There are 4 nested groupings, the coarsest first. Each group lies inside one group of the grouping before and may be the whole of it. The rows also spread widely along 15 directions, which tell nothing about the answers.
In the rows, zero is written as 128.
Some rows, each with its group in each grouping after it:
[135  95  90 111 130 155 129  87 128 142 120 144 120 130 104  61 100 151
 110 131 196 112 203 103 103  93 120 145 115 146 125 140 122 120]	tevo kiluz lamu z593
[160 126 134 144 164 147 111 103 122 131 141  97 163 103 122 127 104 104
 133 157 178 119 115 117 137 153  48 189 150  90 160 175 148 119]	tevo kiluz Nef z842
[106 154 150 179 111 124  66 104 160 139 154 128 124  89 168 151 136 104
 120 155 107 135 128 114 125 176 110  63 144 125 158  88 145 129]	Zosa fike nise z53
[119 145 139 117 165 170 163 159 114 149  95 132 106 120 113 141 150 118
 152  60 188 196 124 110 110 117 143 108 142 196  61 151 117 104]	Zosa zusum Keki z982
[134  92 105 137 131 154 161 121 101 150 161 180 178 145 167 152 162 162
 126 142 127  88 133 142 182 156 152 115 152 116 116 141 120 117]	Zosa zusum lilo z50
[131  56  90 158 111 187 146  97 127 165 198 133 131 123 171 134 146 137
 103 141 132 107 137 145 178 182 121  85 151 124  75 128 103  83]	Zosa fike suvov z506
[140 132 135 143 133 114 144 135 134  97  93 174 129 149 140 137 136 116
 101 129  94 120 133 148 101 140 120  83 103 113 113 135 120 130]	zuse duziv kune z911
[104 122 148 143 132 113 132  93 113 191 126 132 114 171 111 153 148 155
 136 154 143  87 123 148 120 128 146  92 139 141 132 115  83 126]	tevo pagur bitin z782
[145 140 138 142 149 127 107  92 129 112 141  98 130 132 103 142 131 137
 102 147 141  51 217 137  73  89 181  79 142 155 112 101 146 131]	Zosa zusum Keki z181
[110 145 148 149 116 143 136 149 137 178 133 169 136 149 157 139 164 125
 140 156 143 147 141 159 119 151 124  82 132 130  90 154 155  95]	Zosa zusum godo z936
[130 159 134 132  86  94 117 164 140 124 111  98  68 122 101 146 123 135
 103  97  99 154 122 141  97 112 176  86 108 207 127 102 165 118]	zuse fen tid z625
[111  89  74  97  98 123 165 176 144  79 143 129  98 174 149 118 151  93
 156  41  61 127 171 106 136 113 130 109 116 173 125  58 104 119]	tevo pagur Silud z642
[ 95 112 164 131 160 172 129 139 123 155 158  91 151 106 126 187 158 107
 181 123 144 174  52 118 174 167 127  93 192 131 148 111  97 125]	zuse fen tid z180
[142 170 166 132 125 103 125 157  96  80 133 153 205  92 145 177 148 104
 135 141  95  93 111  92 162 163  84  82 133  51 166 121 156 174]	Zosa fike nise z65
[145 102 155  77 142 122 154 149 104 103 127  96 170 121  64 125 101 135
 141 132 119  96 127 124 141 110  99 138 122 115 197 150 144 181]	zuse duziv Setan z846
[133  85 133 162 161 158 113  65 137 209 158 144 112 139 143 102 127 149
 129 167 160  85 154 142 114 160  73 164 154 148 106 170 117 121]	Zosa zusum godo z936
[121 146 130 111  98  83 132 132  87 182 102 170 129 128 118 122 127 180
 144 118 157 132  95  94 159 134 118 168 113 170 193 150 138 155]	tevo kiluz lamu z593
[166 112 105 148 115 134  99 131 138  97 135 136 105  66 140 115  84 148
  68 107  58 141 105 118 145 168 126 158 114 163 139 141 178 156]	zuse fen tid z180
[128 168 128 147 141 139 102 106 153 108  77 137  67  88 107 105  91 114
 105  90 163 191 131  89  81 120  93 121 109 141 128 109 125 117]	Zosa zusum Keki z181
[145 151 123 147  98  94 122 125 104 129 163  79 146 127 142 193 159 138
 124 158 173  90  93 139 161 133 149 108 155 135 183 101 147  71]	zuse fen tid z180
[167 122  93 110  84  99 133 144 130  86 119 134  89 115 113  75  97 136
  81  88  98  90 203 105  99 107  98 134  74 172 123 128 172 145]	Zosa fike nise z65
[ 84 101 128 111 105 143 146 134 141 129 142 118 130 148 125 147 149 106
 165 129 142 159 101 119 156 136 104  60 142 101 180  71  83 101]	zuse duziv kune z911
[117 152 131 157 125  86  95 103 135  95 116 142 138 125 154 180 141 135
 111 142 105 105 112 123 128 136 178  66 140 147 207  67 115 131]	zuse duziv kune z911
[133  63  84 137 120 171 151 103 126 105 163 143 152 130 155 135 143 138
  96 142 143  94 150 147 156 140 173  52 140 128 117 110  93  89]	zuse fen tid z625
[129 137 124 140 101  94 130 179 148 141 133 189 178 192 184 125 159 124
 147 182  56  93 172 205 123 153 150 145 113 132 152 171 201 132]	tevo pagur Silud z642
[134 139  95 117 126 138 146 160 142 126  91 162 132 146 138  90 119 113
 151 111 159 192 135 128 130 127  93 204 115 134 149 166 153 100]	tevo kiluz lamu z593
[152 171 129 132 118  84 108 123 105 153 114 158 115 132 114 132 140 190
 103 139 131  73 165 122  99  96 188 160 138 170 120 128 181 147]	zuse fen tid z625
[101 113 103 115 130 146 176 126 123 146 115 125 102 173 109 150 149 139
 161  88 171 156 112 127 147 102 154 120 151 150 135  85  66  81]	Zosa zusum lilo z50
[129 165 160 137 139  93 123 123 130 152  83 166  94 163  97 121 133 144
 132 135 102 107 138 133  73 110 116 155 127 117 113 127 129 162]	zuse fen tid z625
[121 168 113 130  48 120 124 129 120 151 132 162 116 132 114 116 123 158
  86 160 148 126 168 117 119 109 144  70  96  67  96  99 170  97]	tevo kiluz Nef z842
[122 122  98 108 127 142 118 120 135 105 150 132 166 135 141 100 133 104
 161 148 170 109 171  87 144 120  53 160 148  60 185 100 136 110]	tevo pagur bitin z782
[172 141 128 143 151  97 138 113 107  93 145 107 177 159 124 172 140 132
 124 158 115  31 155 148 131 114 129 161 151  90 164 124 147 130]	Zosa zusum lilo z50
[156 169 136 146 147 125 153 117 123  86 113  97 148 168  83 176 119 117
 122 158 118  92 134 162 111  96 137 148 144  35 131 104 127 108]	Zosa zusum Keki z982

New rows, each followed by its group in each grouping:
[125 135 172 129 128 141 133 138 103 169 156 107 192 128 112 159 149 120
 141 185 166 110 131 151 138 145 124  76 139 100 125 171 158 127]	tevo kiluz lamu z593
[104 118 123 111  94 120  99 140 133 187 173 133 110 134 134 102 140 146
 166 114  96 114 169  93 135 133 112 164 150 172 148 104 172 160]	tevo kiluz Nef z842
[159 177 143 166 183 139 113 124 142  69  99  78 122  94 123 173 111  73
 121  98 152 169  96 119 103 136  96 143 145 128 141 127 134 100]	Zosa zusum Keki z982
[126 141 119 126 103 141 116 167 142 108  96 136 105  72 124 108  94 116
  95  79 120 220 120 109 122 143 146  82  84 201 127 147 168 132]	tevo kiluz lamu z593
[179 162 104 171 128 142 109 137 146  82 116 159 136 100 163 117 108 105
  57 132  97 145 169 137  98 151 127 131  98 105  62 162 197 110]	tevo kiluz lamu z593
[152 160 129 126 160 131 146 129 105 101  82 108 130 112  78 164  96 154
 119 100 143 151  87 126 139 106 169 172 139 142 164 133 129 134]	Zosa zusum Keki z982
[129 139 136 131 151 174 141 150 126 162 141 168 135 138 118 144 137 164
 135 121  63 138 142 138 140 135 172 176 169 110  52 135 167 159]	Zosa zusum godo z936
[124 147 148 122 102  82 136 166 110 142 117  91 121 138 106 171 131 135
 132 113 120 129  93 154 133 129 164  90 107 205 173 135 149 128]	tevo pagur Silud z642
[ 87  97 125 119 128 176 154 146 142 185 130 226 153 170 165  91 172 141
 160 148 123 134 198 155 122 140 156  87 140 133  66 152 125 133]	Zosa fike nise z65
[123 144 111 127 137 160 126 148 164  78 115 118 172 128 135 123 121  86
 147 158 175 168 164 153 123 113 137 114 140 102 177 125 153  80]	Zosa fike nise z65
[ 99 100 124 119 131 156 148 106 148 151 148  96 116 175 104 121 144 111
 164 143 189 113 177 141 105  95 113  86 149 130 137  96  89  79]	Zosa zusum godo z936
[137 113  92 121  63 112 121 129 125 109 147 134  91  97 129  97 109 139
  89  94 110 111 164  80 138 132  92  89  94 145 142  89 145 131]	Zosa fike suvov z506
[126 119 168 131 121 137 132 155 138 147 151 123 132 145 117 131 146 106
 135 156  83 107 149 158 101 145  99  87 129 104  87 145 156 147]	zuse fen tid z180
[ 92  81 131 122 116 119 117 134 153 123 144  96 103 125 141 119 123  77
 166  92 109 146 110 106 136 161  58  74 115 183 204  97  90 139]	tevo pagur Silud z642
[135  97 113 103 122 132 132 129 146 100 133 117 106 133 100  77 101 117
 129 102 112 101 200 105  96 100  77 128 108 151 149 116 139 149]	Zosa zusum godo z936
[111 191 131 128  94 101 135 163 113 192 100 154 103 167 109 158 154 186
 122 132 131 146 134 162 115  98 231 123 128 179  94 125 172 105]	tevo pagur bitin z782
[126 128  79 141 120 158 146 118 140  91 119 148 127 123 155 134 120 109
 135 107 160 180  92 106 172 145  85 150 137  75 174  92  97  69]	Zosa zusum Keki z982
[118 138 154 149 136 119  90  95 127 190 126 182 119 123 112 127 113 194
 126 168  61 101 106 125 134 149 147 192 163 104 149 122 148 202]	zuse fen tid z625
[129 115 119  81 153 147 172 173 119 108 106 162 177 168 123  85 152 101
 167 117 173 111 212 127  98  92 105 129 117 126 104 171 145 129]	tevo pagur Silud z642
[ 93 193 168 122 149 145 128 155 123 169  83 128 113 124  90 167 153 141
 164 118 191 208  88 122 111 100 189 111 167 152 108 118 132 108]	zuse fen tid z180
[118  98 118 148 128 147 113 135 188 104 147 108 147 142 163 113 117  69
 158 165 113 153 143 180 126 162  78 126 130 129 215 135 146  94]	Zosa zusum Keki z181
[134 129 102 136 125 137 162 137 154  75  82 149 144 156 126 110 104  87
 135 145 150 167 117 157 133 129  70 141 105  55 183 136 102  83]	Zosa fike suvov z506
[135  75  75 113  76 116 124 107 126 106 151 143 101 116 133  77  99 152
  81 106 110  75 191  94 130 122 115  87  83 166 151  97 129 139]	tevo pagur Silud z642
[140 150 149 115 153 116 166 146  94 150  89 188 132 160 104 137 141 163
 149 101  92 108 124 125 126 123 126 186 134 119 104 153 128 177]	Zosa zusum Keki z181
[150 141 161 137 170 160 171 133  87 172  96 158 164 147  82 160 126 168
 106 149 126 128 110 173 128 130 187 142 134 103  41 203 133 151]	tevo kiluz lamu z593
[162 121 140 102 166 128 141 163 126  71 109 133 160 129 102 121 121 122
 114 110  79  95 187 136  89 103 150 132 122 155 114 158 174 181]	zuse duziv kune z911
[138 113 105 135 120 151 139 104 144 150 154 168 127 172 143  99 142 137
 117 170 131  90 189 144 111 124  98 156 139  55  84 119 143  95]	zuse duziv Setan z846
[113 151 153 185 166 139 120  84 137 157 109 179 147 157 151 162 153 122
 132 176 132 112 122 156 113 155 135 100 160  71 105 124  87 119]	Zosa fike suvov z506
[134 136 109 168 122 154 115  98 128 161 160 167 159 127 168 150 133 156
 127 179 125 122 104 141 179 172 116 182 168  56 149 127 151 102]	Zosa zusum Keki z982
[131 160 134  97  83 132 128 168 131 115 115 119 122  98  75 100  92 134
 113 127 142 168 154 109 117 100 103 110  94 104 145 131 199 133]	Zosa zusum lilo z50
[117 204 153 162  87  92 103 156 109 176 132 154 138 122 149 198 157 159
 121 145  88 155  80 136 157 160 193 111 140 134 127 114 185 129]	tevo kiluz lamu z593
[123 179 111 161 153 105 152 109 111 136  72 141  77 153 137 196 156 145
 141  66 188 170  56 109 140 115 165 148 156 182 141  83  59  63]	Zosa zusum godo z936
[152 129 165 102 155 128 126 133 115  99 129 113 158 117  81 117 119 115
 122 140 120  74 184 105  87 107  81 115 128  92 118 145 163 181]	zuse duziv kune z911
[154 137  96 133  81 100 143 163 118  93 115 198 141 128 172 117 132 145
  93 111  77 110 156 132 139 147 133 110  85 144 143 142 177 134]	Zosa zusum Keki z982
[121 126 166 103 134 135 158 138 109 152  94 145 153 140  77 109 120 141
 136 153 171 118 157 151  98 106 122  77 102 134 137 181 135 149]	Zosa zusum Keki z982
[156 117  90 147 145 157 124 123 153  60 125 105 120  92 152 121 103  81
 113  93 151 165 125 110 133 149  70 143 124 136 162 123 129  84]	Zosa zusum Keki z181
[153 145 141 164 172 173 128  89 133 112 128 111 136 118 104 148 116 108
 101 150 142 111 142 131 107 133 102 130 155  41  62 126 113 114]	Zosa fike nise z53
[129  72 104 136  98 123 154 136 127 145 191 115 147 176 166 146 171 122
 145 141  95  57 166 167 159 152 129  98 145 154 140 114 120 104]	Zosa fike suvov z506
[109 141 146 181 127 150 114 122 153 157 140 116 109 131 133 183 133 124
 117 145  77 161  92 174 136 166 177  84 156 125 103 101 120 111]	Zosa fike suvov z506
[173 147  77 154 155 106 150 114 146  74  70 147  69 165 138 119 113 112
 118  79 125 142 104 123 105 114  78 250 127 116 133 115  94  84]	zuse fen tid z180
[124 140 117 154 105  94 140 140 138  88  82 129 110 129 130 163 108 116
 111 107 102 168  66 154 148 148 144  86 100 157 208 107  96 108]	Zosa fike suvov z506
[123 134 102 152 124 158 130 130 157  81 129 146 138 134 139 153 111 120
 119 129  57 155 119 146 153 140 159 132 145  67 150  76 130 120]	Zosa zusum Keki z982
[123  95 132 135 109 122 124 124 137 159 147  80  86 137  99 146 119 156
 114 128  97 116 116 170 124 128 187 100 133 217 147 117 128 127]	zuse fen tid z180
[ 86 110 162  94 123 177 151 132 114 216 126 162 129 132  75  99 125 168
 167 147 161 161 130 125 139 127 110 122 138 107 113 155 127 156]	Zosa zusum Keki z181
[121  76 133 134 136 116 106 113 139 130 148 148 121 109 163 103 128 115
 139 102  96  92 153  99 125 166  67  93 119 208 183 132 116 173]	Zosa zusum godo z936
[133  98  91 139 140 174 161 138 151  59 116 123 132 130 140 130 108  72
 112  99 123 175 112 139 142 148  98  91 110  89 116 118  90  84]	tevo pagur Silud z642
[125  79 105 123 123 166  91  95 145 124 179  66 128  82 114 100  92 120
 112 140 161 119 162 104 138 134  99 101 137 154 175 111 142 118]	tevo pagur bitin z782
[154 119 132 134 122  97 135 138 126  99 128  78  95 122 107 164 112 127
  95  92  81 116  99 144 125 135 145 106 112 191 159 112 131 130]	zuse duziv Setan z846
[115 119 115 141  88 158 121 144 121 168 174 174 144 109 177 130 158 137
 115 128 114 138 149 113 157 170 141  69 134 130  71 127 163 115]	tevo kiluz Nef z842
[167 144 140 121 157  98 114  92 112  94 128  49  98 117  52 161  89 151
 101 107 112  69 130 101 106  84 141 172 147 139 167  81 130 160]	zuse duziv Setan z846
[151 133  96 111 185 162 131 123 114  94  82 130 147  96  98 118  90 154
 115  95 175 162 125 106 138 102 168 192 143 165 153 154 134 134]	tevo pagur bitin z782
[164 146  88 133  77 107 114 124 105 125 145 160 116 102 147 104 117 158
  74 125 130  94 156  84 141 140  78 147  97 101 113 126 181 116]	tevo pagur bitin z782
[138 151 134 162 175 149  78  62 143 132  99 195 148  97 143  89 106 150
  98 176 176 103 196 114  77 126 126 133 136 112 132 151 150 146]	Zosa zusum Keki z181
[147 116 111 103 141 173 167 146 102  81 114 175 150  96 117 128 124 142
  89  84 125 146 139  91 144 122 151  84 119  96  70 123 126 140]	zuse duziv Setan z846
[123 107 123 129 114 122 106 131 140 153 156 108  89 119 119 125 120 155
 125  96  61 106 163 126 125 132 173 133 141 226 134 102 154 167]	Zosa fike nise z65
[ 84 138 169 127  84 124  97 112 131 225 144 146 104 120  92 115 116 183
 135 177 129 129 137 128 123 131 132  87 128 139 156 120 160 159]	Zosa zusum godo z936
[145 160 150 152 195 130 120 128 145 119 118 125 119 156 145 157 167  95
 140 108 122 110 170 136  66 117 141 144 167 156  69 123 138 117]	zuse duziv Setan z846
[143  68 120 102 145 122 146 121 110 116 140 119 159 141 110 118 130 151
 133 133 128  55 162 141 133 113 151 121 138 185 178 145 117 159]	zuse fen tid z625
[151 155 127 139 123 108 140 172 124 130 151 102 133 163 132 173 140 117
 148 120  56 115 100 153 152 149 113 214 149 103 123 127 176 127]	tevo pagur Silud z642
[183 182 141 133 140  96 155 137 102  77  82 113 124 133  74 159 100 131
  97 114 112 104 112 132 109 106 103 174 107  78 130 140 148 138]	Zosa zusum Keki z181
[126 126  77 116 131 174 150 165 133  93 116 172 156 115 172 113 144 109
 131  92 177 187 152 110 149 131 146 114 127 143 103 137 146  78]	tevo pagur Silud z642
[117 186 186 115 147  88 110 151 126 132  74 123  98 120  68 135 113 131
 150  93  90 136 135 101  80 102 131 135 125 171 148 116 146 203]	Zosa fike nise z65
[125 160 148 133  96 149  99 159 166 136 133 124 132 115 100  98  87 109
 108 183  92 165 160 158  97 136  98 123 102  59 111 150 218 136]	tevo pagur Silud z642
[138 169 134 149 164  95 173 153 135  68  62 158 138 200 122 187 143 104
 146 105  63 128  99 172 115 113 157 145 131  90 147 104  92 126]	Zosa zusum lilo z50
[111  61  98 136 156 195 111  81 141 139 175 139 173 122 146 115 123 149
 117 170 132  92 179 142 151 141 177  92 165 127 136 117 112 130]	tevo pagur bitin z782
[112 167 139 139 184 163 104 115 162 116 106 104 104 131  95 142 122 113
 155 104 133 164 162 118  82  89 172 157 178 141 117  80 129 128]	Zosa zusum Keki z181
[147 104 129 121 163 112 133 131 113  81 122  97 138 112 130 149 144 113
 126  86 151  89 144 114 111 115 156  76 135 231 162 127 109 136]	zuse fen tid z180
[151 158 119 214 145 156 121 109 170  99 114 120  90 135 138 186 106 107
  67 136  45 166  90 191 116 166 173 121 141  78  60  99 117  88]	Zosa fike suvov z506
[152 170 159 151 169 114 138 157 123 124  97 172 145 142 155 163 157 112
 129 120  95 138 106 147 109 155 119 152 137 122  96 165 156 136]	zuse duziv Setan z846
[125  89 109 114 139 113 131 153 167  89 133 111 133 166 148 120 133  99
 157 111  80 119 162 162 116 121 144 137 133 203 210 112 137 127]	zuse duziv Setan z846
[118 147 132 157  82 141 109 116 168 149 111 114  45 112 100 104  92 123
  77 132 140 181 151 151  71 127 122  50  81 153  92 114 147  85]	Zosa zusum Keki z181
[116 135 128 127 103 144 142 149 127 137 151 117 109 132 102 167 124 148
 132 103  59 150  98 122 166 134 155 131 149 100 119  74 137 140]	Zosa zusum lilo z50
[125  90 127 134 150 169 138 142 125 108 160 102 133  96 133 177 136 114
 139  83  77 157  61 110 183 173 134 114 172 137 128  98  99 143]	zuse fen tid z625
[104 125 175 137 120 114  96  85 128 161 132 141 141 110 108 114 116 131
 132 182 144  84 147 109 112 146  71  64 121  94 180 123 115 172]	Zosa fike nise z65
[120 104 111 160  77 179 115 106 142 167 203 107 130 101 152 144 130 129
 101 179 144 135 125 143 174 177 112  73 145  77 104 106 147  70]	Zosa fike nise z65
[182 162 123 131 138 109 145 112  84 111  78 122 113 110  61 139  73 175
  65 119 135 111  90 118 130 112 118 187 100  93 121 159 139 144]	tevo pagur bitin z782
[117 115 140 118 105 153 103 138 137 171 168 142 168 104 111 109 103 168
 134 183  93 126 147 140 160 147 132 152 144 105 175 148 208 170]	Zosa zusum lilo z50
[ 90 106 137 138 100 145 139 101 151 175 140 133 106 174 110 121 135 124
 150 185 147 132 114 158 126 135  87  96 137  54 143  98  83  91]	zuse fen tid z180
[147 169 148 131 122 140 109 155 113 132 153 148 172  87 129 164 125 156
 112 154  82 141 101 117 167 157 144 162 157  68 127 131 213 157]	zuse duziv Setan z846
[ 82 147 124 130 147 149 103 108 150 168 147 109 111 145 129 139 163 115
 197 117 182 148 155  87 125 105 129 151 201 138 151  55 105 101]	Zosa fike suvov z506
[164 189 128 150 159 123 133 149 150 112  71 155  93 141 130 124 118 107
 112 109 127 184 117 141  83 127  91 212 122 106  86 159 169  96]	zuse duziv Setan z846
[ 86 161 123 148  80 158 104 115 149 185 152 179 120 133 135 136 135 170
 131 176 111 161 138 133 151 138 171 115 156  60 124  70 160 110]	Zosa zusum Keki z181
[117 160  93 170  96  97 116 120 163 141 153 129  98 193 195 172 188 114
 138 146 142 118 149 163 117 126 167 115 158 145 143  56 133  24]	zuse duziv Setan z846
[119 154 130 128 151 175 130 137 150  84 111 139 141 135  88 136 105 116
 109 131  79 145 172 134  97  97 184 101 137  50  66  88 141 147]	tevo pagur Silud z642
[116 109  91 149 103 191 143 133 146 171 186 146 118 144 170 135 161 126
 141 129 110 156 131 135 176 169 112 156 171  79  58 102 133  74]	Zosa fike nise z53
